Every row belongs to one group in each of 4 separate groupings. Each group adds its own fixed numbers to the row, and there is some noise. The rows also spread widely along 11 directions, which tell nothing about the answers.
In the rows, 128 means zero.
Some rows, each with its group in each grouping after it:
[161 157 115 128 124  59 135 116 107 101 149 102 152 152 108 163 130 127
 137  79 151 110 131 131 183 115 128 128 133  66 137 177 128 154  97 121
 141 170 142 109 127 130 102 145 129 141 123] => Gita C Q q295
[116 114 124 117 173 133  84  78 127  99 138 115 106 132 119 126 113 156
 132 103 105 132 128  89  87  98 142 162 127 136 159 112 127  65  89 153
 146 145 155 136 167 105 153 123 197 145 130] => Rom G W q916
[183 137 123 122 153  68 128  52  87 164 130 153 169 113 138 170 134 127
 145  99 157 127  83  91 160 103  71  27 118  61 127 107 160 167  81  90
 129 139 117  83 139 111 129  55 161 158  98] => luf F W q656
[111 162 131  97 147  46 116 134 124 130 169 148 116 137 145 126 149 157
  91 145 127 168 108 130  81 139 144 103 112  99 150 119 162 117 121 146
 125 103 132 116 127 182 121 142 121 160 167] => luf V U q656
[137 156 113 111 133  52 117 119 111 133 154 135 114 162 137 145 124 158
  80 155 131 100 148 163  95 155 146 134 119  96 154 163 128 131 108 180
 113 110 101 112 112 183 135 155 159 163 153] => ris C E q916
[118 159 139 108 143  67 101 108 136 118 183 165 107 114 109 115 109 139
 127  85 110 157 116 128 123  92 138 105 112  80 149 119 116 120 116 152
 142 159 128 137 159 142 120 111 143 142 116] => Lamo V U q295
[123 156 119 106 144  97 100 124 126 113 142 131 109 107 106 108 143 122
 140 121  90 157 157 163  92 102 137 124 145 109 136 121 128 116 104 160
 118 105 124 152 127 131 123 118 169 119 120] => ris F E q295
[ 88 101  89 155 123  97 115 125 118 195 218 144 122 181 120 164 154 138
 110 162 114 131  92 102 131 138 110 150 166 104 106 116 120 134 129 209
 128 157 137 108 111 116 158 130 150 128 117] => Fik G Q q916
[143 144 122  89 141 104 151 153 137 129 123 107 126  70 134 144 128 134
 119 147 141 213  88 124  79 114 120 108 133 117 120 130 208 102 168  95
 130  82 126 129 131 143 116 105 117 118 154] => Gita G Q q656
[155 159 105 137 131  77 144 124 124 153 177  94 105 194 146 161 134 125
 112  95 166 121 115 127 161 129 116 100 150  70  63 192 164 156 118 139
 139 142 139  95 102 126 155 118 136 174 100] => Lamo C E q916
[144 150 107 131 108 112 138 145 138 118 166 100 111 141 126 148 136 137
 133 109 122 140 139 157 139 110 108 122 147  91  75 154 174 144 140 139
 118 148 117 128 125 125 136 136 142 144  98] => Rom F U q916
[151 160 110 134 100 112 149 131 146 135 193 101 120 155  94 187  97 131
 144  79 150 130  98 115 169  82 115 121 142  78  69 156 149 157 144 128
 136 203 118  99 145 101 141 140 141 151  70] => Fik G E q295
[157 164  97 110  90 115 134 118 156 123 146 123 113 145 119 181 114 183
 111 142 112 100 138 170  72 117 111 127 128 107 116 117 194 131 150 138
  87 136  73 104 143 170 142 169 171 137 120] => Rom G U q656
[124 138 123 131 142  70 135 142 140 166 173 151 112 153 145 157 172 175
  91 157 132 163 104 117  84 146 123  98 134 112 147 109 191 117 160 163
 128 109 130 101 120 154 143 141 110 149 158] => Gita G Q q916
[155 140 115 129 119  79 115 154 140 141 152 103 145 112 153 143 138 142
 127 110 128 149 139 186 157 138 119 100 132  52  57 166 182 171 134 159
 112 127 115 134 125 152 117 121  82 134 113] => Lamo G U q916
[135 114 126 126 137  91 137 133 114 153 178 146 151  87 116 158 140 110
 138 124 139 186  67 102 154 104 108  87 140  81 115 118 160 153 137 123
 144 146 133 131 138 102 115  85 113 121 106] => Fik F Q q295
[103 146 103 132  85  82 121 138 113 145 201 156 132 158  79 151 157 135
 132 133 101 149 113 119 130 127 119 111 152  88 146 107 132 150 125 165
 120 148 118 123 117 132 129 139 148 112 119] => ris C U q295
[128 124 132  80 170  68 103  92 103 128 144 119 137  82 152 127  76 135
 101 137 141 114 115 138 121 126 141 173 100  89 156 175  80 109  84 173
 141 144 122 137 152 156 107 106 165 165 140] => ris G Q q656
[157 159 117 144 140  96 115 132 159  54 105 110 109 186 116 154 177 205
 119  99  97 115 181 169  70 129 157 143 127 132 184 122 205  95 130 119
 116 120 137 113 136 161 121 220 144 141 169] => Gita F Q q916
[134 125 104 147 119  91 139  95  85 159 159 129 163 151  97 154 171 113
 153 114 117 158  95  70 156 112  76  57 161  71 124 108 162 152 110 121
 130 134 147  93 106  94 142  93 148 123 121] => ris G U q916
[136 149 118 124 144  58 111 120 129 117 145 129 123 149 135 147 142 176
  98 131 118 111 153 154 100 139 143 140 121 105 174 143 139 112 119 168
 122 128 125 108 134 174 116 172 132 153 167] => Gita G Q q916
[177 134 114 131 134 104 157 137 145 149 141  90 138 120 167 178 144 133
 136 109 165 148  89 144 154 125  91  96 135  75  52 167 211 166 143 109
 126 128 124 114 129 114 136  98 119 153  84] => Gita F Q q656
[127  84 110 118 131  90 114  86 115 126 152 169 171 110 114 180 106 153
  91 167 109 111  63  92  95 129 130 150 109 102 190  97 135 125 119 151
 117 133  99 129 161 144 126 127 187 114 143] => Fik V Q q295
[184 197  97 118  80  39 138 116  92  99 106 108 172 130  91 157 153 140
 158  94 117 117 193 192 160 113  95  68 145  50 133 148 156 181 106  96
  87 130 107  86 102 181  78 171 114 106 149] => Gita G U q656
[136 134 125 105 166  53 132 100  92 131 157 138 116 121 140 139 124 135
  90 140 146 133 114 107 111 120 127 119 123 103 171 146 122 108 113 142
 147 126 138 114 132 149 126 114 154 169 156] => Rom F Q q916
[143 167 128 103 169  81 103 104 108  68 104  74 106 125 130  94 122 130
 129  90 113 123 189 161 112 100 151 146 134 107 137 175 124  89  82 133
 140 124 155 131 136 150 112 150 148 154 161] => Rom G U q916
[132 140  97 109 139  73 102  76  80 146 159 150 135  97 107 116 126  94
 138 128 101 118 148 147 144  91 110 119 156  87 146 123  67 141  80 172
 120 139 121 136 121 123 105  87 192 109 107] => Rom F Q q295
[175 181 119 120 167  86 181 125 136  82 109  46  96 212 148 147 152 142
 110 102 156 122 132 107  92 116 128 125 156 122 110 185 228  89 132  79
 153 105 160  72 124 139 155 171 139 179 155] => Gita G U q295
[120 146 101 162 125 105  97  74 141 116 168 145  92 202  89 140 145 161
 137  98  78  92 148 129 113  84 125 138 152 114 148 107 110 111  99 166
 128 178 131 108 128 118 150 159 217 133 103] => Fik V Q q916
[118 122  96 134 143 119  99  97 115 135 146 134 114 138 102 131 144 139
 137 139  85 146 137 123  92 102 118 123 160 124 135  96 143  97 112 158
 127 112 133 119 131 118 146 120 182 107 132] => Fik G W q916
[174 168 131 112 151  57 145 104 126 140 134 150 110 133 149 163 139 165
  81 141 155 129 111 135  90 126 124  65 115  99 158 130 201 124 138 123
 133 105 104  95 121 170 135 117 136 171 149] => Rom C Q q916
[130 140 115  98  98 136 134 144 153  60 132 101 115  74  81 136  47 133
 123 113 107 170 121 152  95  72 140 163 112 115 116 158 150 102 160  98
 128 153  87 161 171 143 111 141 177 109 120] => Fik V U q916
[173 176 133 132 162  75 112  73 142 109 118 144 125 166 118 154 150 172
 124  86 119 100 131 127  96  92 130  77 122 102 172  94 182 111 103 117
 129 147 122  86 144 135 132 143 159 156 129] => luf G Q q295

New rows. What belongs after each?
[163 161 139 108 158  71 121 123 132  99 128  87 139 125 150 136 112 135
 117  87 149 131 122 138 142 112 137 120 118  81 102 171 167 134 104 121
 140 147 134 118 151 139 118 128 111 168 124] => luf G U q295
[139 136 116 142 135  60 125  67 117 162 166 193 138 166 119 171 142 167
  92 134 122 120  79  86 101 118 105  58 119  91 183  78 156 136 121 136
 126 143 108  87 130 141 146 114 179 151 134] => luf V Q q916
[157 148 109 122 138  80 156  87 112 145 158 112 134 152 136 164 125 110
 136  92 160 147  81  91 154 104  95  70 141  63  84 158 165 151 116  93
 134 136 143  90 112 119 147  90 161 156  98] => Lamo V E q656
[158 159  81 118 127  56 161 123  91  82 103  84 137 172 101 148 146 124
 106 142 125 138 162 140  98 123 129 119 165 104 154 171 168 108 137  82
 118  88 139  95  83 173 109 178 144 110 202] => Lamo G Q q916
[117 116  98 124 134  79 119  98 120 182 184 155 116 133 149 140 128 130
  92 171 116 118 106 136 110 126 107 129 145  93 113 130 115 135 122 192
 114 123 108 128 111 145 145  99 184 134 112] => Rom V Q q916
[127 125 127 115 112  76 115 141 123 143 169 165 149  81 106 155 130 146
 114 134 127 187  91 125 126 131 122  90 112  85 160 111 153 139 142 145
 128 128 111 138 139 142 108 108 114 116 143] => Gita C Q q916
[146  68 117 151 127 111 104 136 115  86 129  84 200 125 130 182 150 151
 148  91 121 119 107 128 189 155 137 169 120  62 124 164 157 164  88 135
 120 170 153 154 143 103 106 149 118 127 115] => ris F Q q916
[162 113 104 115 125  93 135  97  91 107 121 105 165  75 106 152  76  98
 133 113 135 131 121 126 161  97  97 130 128  79 126 173 105 144 105 111
 130 153 106 135 146 111  98  90 184 119 115] => Gita F Q q916
[141 141 107 141 113  83 139 127 109 129 162 124 138 148 109 150 165 132
 137 113 119 158 127 121 135 122  90  83 151  85 124 127 166 149 122 126
 120 130 131 104 122 121 129 129 134 132 126] => Gita F U q916
[175 172 113 123 137  74 129 146 133  81  96  74 138 120 125 130 152 130
 145  85 120 158 184 197 142 108 143 105 148  73  96 178 187 134 127 105
 121 111 142 132 103 157  90 151  95 113 151] => Lamo G Q q916
[156 134 113 103 157 103 112 109 127 113 107  99 118 109 154 112 112 115
 104 132 124 140 130 154 100 123 125 114 134 100  94 170 174 111 108 136
 129  88 116 141 132 142 138  87 160 139 130] => Lamo C U q916
[155 122 105 133 119 105 156  74  85 163 159 128 160 107  94 165 103  87
 145  97 145 178  55  46 163  81  53  39 151  65 100 126 162 149 128  81
 143 151 125  94 133  76 143  40 166 125  99] => Lamo G U q916
[147 136 124 134 158  86 128  66 120 192 172 167 130 131 127 158 138 131
 127 115 136 134  72  75 132  92  76  59 142  90 136  93 149 135 114 151
 141 144 123  87 140  95 155  64 174 144  92] => Gita G Q q295
[132 127 113 113 126  94 120 113 110 138 170  98 141 131 139 148 102 119
 132 100 151 126  98 115 170 126 109 142 125  73  94 182 114 148  86 149
 140 163 134 121 145 114 125  99 155 156  97] => Gita C U q656
[170 120 106 133 110 139 155 147 168 154 148  99 140  91 140 182  93 124
 122 120 146 170  70 136 138 106  91 100 137  79  33 159 220 155 183 112
 121 142  93 135 140 106 144  79 126 123  76] => Lamo G Q q916
[146 102 124 115 142 116 148 123 133 118 136  89 151 107 150 172 115 137
 135 114 161 168  58  92 140 130 116 133 118  85  85 159 196 132 128  92
 136 133 142 135 145 114 142  95 142 144 104] => ris V W q656
[168 142 116 118 111  38 115 115  91 165 157 147 186  82 126 170 111 133
 118 129 140 119 131 170 176 128 106  75 114  33 113 154 119 198 110 162
  98 145  87 107 123 165  94 111  98 131 124] => Fik G E q916
[154 165 115  90 162  86 110 106 130  60 103  77 103 129 141 111  96 137
 119  95 124 114 172 174  92 106 152 164 119 110 129 189 134  93  92 118
 129 119 133 133 152 164 112 151 168 166 145] => Lamo F U q656
[165 157 108 122 137  50 120  96 100 147 133 135 132 121 150 121 139 121
 119 134 114 108 169 182 130 121  88  78 141  73 112 152 124 163  95 165
 111 109  96 110 115 153 116  96 156 144 118] => Gita F U q916
[153 114 101 124 145  80 109  76  80 159 124 132 168 102 133 131 130  99
 127 135 112 143 118 116 136 119  84  68 146  66 115 130 140 148  90 142
 115  99 119 118 120 125 126  63 157 113 131] => Lamo G U q916
[179 170 107  98 113  46 110  94  97 140 123 148 166  64 115 142 107 128
 140 128 114 110 182 199 149 106  98  82 129  51 129 138 107 174  99 149
  96 123  68 121 133 173  83 103 142 103 116] => Gita G W q295
[175 208 131 107 129  37 144 106 131 118 153 134 110 124 128 152 124 153
 130  76 155 118 145 173 153  92 122  73 110  53 122 154 150 158 126 114
 130 169 117  98 121 175 100 136 121 168 112] => Rom V Q q656
[195 111 116 125 163 108 142  61 127 111  74 103 156 108 158 154 110 131
 112 120 140 113  97 110 113 108  93  98 122  94 119 154 191 125 106  89
 129 103 110 111 145 116 140  78 196 140 115] => Gita V Q q916
[141 175  87 108  89  90 150 165 139 114 146  97 116 139 104 158 132 143
 124 143 121 152 158 185 101 118 126 146 155 109 108 155 170 126 167 128
 102 120 107 118 105 175 108 184 134 109 146] => Gita G Q q656
[129 182  92 130 104 101 110 105 130 157 183 139  82 140  90 129 128 135
 154 108  94 131 186 174 130  75  99 101 166  97  91 115 108 134 126 177
 111 163 105 118 114 128 137 122 181 114  84] => Rom G W q916
[141 123 103 119 126 108 118  84 123 140 157 156 114 117 120 160 110 153
 111 145 113 120 116 123  89 108 104 114 126 113 147 104 142 119 125 151
 112 135  89 123 154 131 148 108 201 137 111] => Rom F W q916
[142 168 107 106 125  88 136 149 141 153 159 123  98 111 127 126 111 112
  97 150 139 166 121 165 105 105 123  99 145 104  83 154 162 132 157 143
 127 114  93 133 108 149 127  92 149 133 116] => luf C Q q916
[130 145 115  98 156  76 169 134  98 177 169 118 109  89 139 126 129  81
 106 158 162 215  81  95 125 100  96  66 162  95  93 149 165 122 159 115
 152  96 144 113  93 125 129  61 119 135 143] => Rom G Q q916
[130 177 115 110 122 114 147 157 152 116 151 121  81 119  94 129 127 142
 115 141 110 201 127 145  58  83 121  91 150 130 109 115 206  94 187 114
 132 104 107 118 128 147 137 138 134 122 148] => Fik G U q916
[121 152  98 101 107  80 127 130 128 133 174 118 110 140 137 142 112 146
 104 152 118 121 134 165 106 132 126 157 135  91 102 154 132 137 128 163
 104 130 104 128 123 176 128 150 166 142 123] => Rom V U q656
[158 190  92 163  95  55 154 105 107 128 167 111 127 194  84 153 164 118
 173  62 125 127 165 147 203  85  87  70 174  49  96 159 126 179 111 112
 125 184 143  85  85 118 114 142 148 123  92] => Gita V Q q916
[138 144 126 112 128 102 101 135 144 142 143 144 115  89 138 119 135 144
 114 145 104 160 128 173  91 125 118  89 126  95 106 124 181 134 127 170
 117  91  90 148 129 150 131  85 141 127 116] => ris C U q916
[156 110 126 111 173 114 132 101 121 104  82  97 145  90 140 137 128 133
 110 142 129 160  96 102  81 117 126 120 126 119 150 138 196  87 121 102
 139  86 135 130 133 125 133  97 158 132 161] => ris G Q q916
[161 126 130 101 180 127 114  80 142 106 117 106 102 114 163 147 112 162
 123 110 144 119 108 117  86 103 125 138 109 126 126 133 177  92 101 119
 138 125 132 123 170 123 156 106 188 177 106] => Rom F W q656
[158 145 102 111 113  71 115  87  86 128 139 134 178 104 102 165 112 117
 144 105 125 129 122 129 156 104 102  83 124  64 134 132 118 171  87 108
 101 144 108 113 128 132 100 111 166 126 111] => luf F E q656
[135 152 121 112 108  82 145 136 139  94 182 133 108 155 105 175  91 170
  96 117 138 116 111 118 101 120 132 158 108 112 170 146 142 117 148 134
 129 171 100 108 174 153 130 179 161 166 129] => Gita F U q295
[130 104  96 108 127 101 125 147  96 103 130 101 155  68 109 132 114  94
 127 152 112 175 125 153 135 115 129 152 147 101 116 164 130 132 128 125
 125 110 125 162 123 133  89 112 141  89 144] => Fik F Q q916
[157 187  90 131 120  62 146  88 122 178 168 151  97 182 116 152 130 134
  96 147 124 106 136 140 100  96  90  68 160 100 118 123 140 134 137 150
 115 137  87  71  96 149 148 120 185 147 118] => luf G Q q916
[162 128 115 118 137  62 150  97  75 145 131 124 179 116 118 157 153 109
 131 131 138 153  91  83 148 124  89  59 146  63 143 127 172 152 104 100
 129 107 135  95 115 122 122  88 127 126 144] => ris G U q295
[161 126 103  95 156  84  94  47  79 172 119 158 151  56 142 116 102  90
 128 156 109 117 129 157 113  95  83  79 135  84 117 121  96 151  65 163
 105  87  82 127 127 134 121  37 210 124 101] => Fik F E q656
[180 124  80 148 106  93 136 115 135 144 118 119 166 145 131 186 156 152
 119 142 114 116 131 167 125 139  96  89 150  72  92 134 213 165 141 130
  87 108  94 111 104 150 132 131 135 106 124] => Lamo G Q q916
[149 128 119  92 123 122 110 107 138  68  96 109 150  85 107 157  88 165
 125 120 110 141 121 133  73 111 128 154  98 121 170 128 174  95 121 102
 110 120 102 133 180 148 111 153 171 123 154] => Gita G U q656
[156 132 105 124 143  71 147  90  86 149 127 104 151 141 142 145 140 115
 111 143 133 122 113 112 127 132  89  86 151  79 116 158 163 140 103 127
 124 106 123  95 105 134 139  97 158 147 140] => ris G U q916
[137 133  81 102 132  79 132 117  81 143 125 102 157 122 125 135 148 104
 131 167 122 161 136 138 115 130 108 113 167  99 106 140 149 131 106 115
 103  77 131 117  91 149 116 114 155  96 155] => luf G W q656
[106 165 137 109 141  44 145 163 122 135 200 129 103 172 126 146 147 158
  91 134 148 156 104 110 104 146 147 131 129  99 156 147 152 110 141 162
 146 138 143 101 128 170 131 168  96 175 163] => ris G U q295
[162 157  88 141 114  85 132 124 117  95 121  87 151 181 103 156 174 130
 148  97 100 124 163 153 138 122 119 113 172  81 107 144 187 146 111 110
 104 117 141 106 108 139 121 169 132 105 137] => Lamo G U q295
[108 194 114  87  98 106 135 147 150  80 188 133  60 124  68 134  69 145
 126  97 117 174 136 145  78  70 140 149 125 126 142 143 120  85 167 114
 133 173 105 131 163 155 120 163 179 142 123] => Lamo F U q656
[118 112 107 112  98 119  89 151 147 124 169 111 138  69 135 128  88 130
 131 126  95 137 142 197 156 121 128 175 122  67  56 164 111 162 121 195
  99 159  90 188 148 140 110 111 147 111  78] => Rom V U q916
[141 145 114 132 122  81 122 127 109 114 159 118 135 145 110 159 164 144
 137 102 121 148 139 131 138 122 130 101 141  84 129 127 162 148 113 130
 116 138 146 120 118 128 123 152 125 135 131] => Rom F E q916
[158 139 116 133 179 112 112  83 116  63  83  80 115 143 115 115 143 120
 144  86 109 124 156 132 111  81 137 134 152 125 143 153 153  87  86 100
 149 125 166 121 130 110 126 130 183 137 139] => Fik F Q q916
[167 178 109 108  93 108 148 127 130 114 134 111 144  93  80 148 101 100
 152  97 119 172 124 146 140  64  92  68 151  78  79 130 173 151 144  84
 114 146  90 120 136 118 107 101 146 101  93] => luf G U q295
[145 165 105 105 101  75 134 160 137 171 178 136 126 105 139 149 139 134
 111 162 119 143 137 190 125 130 108 103 150  71  69 131 170 171 152 180
  94 114  82 129 116 170 122 118 107 120 105] => Rom G U q295
[150 183 123 121 132  70 157 163 143 160 186  98  93 157 147 150 138 140
 114 112 163 169 128 150 132 122 117  92 146  81  63 177 181 147 159 147
 136 131 128  97 111 147 141 130  92 173 117] => Gita G E q916
[143 118 107 133 165  82 102 107 105 152 142  99 134 166 169 135 147 122
 113 131 139 114 129 139 151 145 128 129 150  88  81 167 143 139  77 166
 133 114 144 122 110 123 146  98 148 152 116] => luf C W q916
[119 149 114 162 125  52 140 142 110 169 221 150 120 186 116 171 189 142
 135 109 141 152 108 118 175 121 108  79 155  65 116 124 144 169 133 160
 144 173 155  88  99 124 131 135  92 158 114] => Fik F Q q916
[132 187 117 109 115  73 134 149 126  83 150 112 100 127  88 133 114 148
 119 115 116 162 164 162  94  93 142 115 134 107 141 148 155 105 150 117
 130 135 115 114 131 176 105 176 120 136 169] => Fik G U q916
[165 151  70 105 106 112 159 115 116 124 104  93 127 116 115 137  98  98
 109 161 109 144 147 163  87  98  90 106 169 106  75 161 181 127 153 105
 100  81  78 118 105 150 133 106 190  98 135] => Lamo G U q916
[152  96  94 112 102 105 112  98 102  83  91 133 194  62  94 149 102 125
 119 146  83 158 114 129 100 120 113 109 118  84 159 117 169 135 118  94
  90  91  91 155 147 150 101 109 178  70 156] => Lamo V U q916
[147 132 145 106 137 107 115 113 148 117 141 138 130  71 120 156  76 162
 107 112 133 141  96 134 107 105 133 129  87  94 149 139 147 114 140 145
 135 161  93 140 173 137 120 111 148 153 117] => ris G Q q916
[131 101 106 131 152 145 123  81 136 130 139 107 133 139 116 153 120 126
 129 124 113 128  86  76 107 102 107 159 149 132 132 124 151  96 110 143
 138 137 137 120 158  83 159 105 206 120 106] => Gita G Q q295
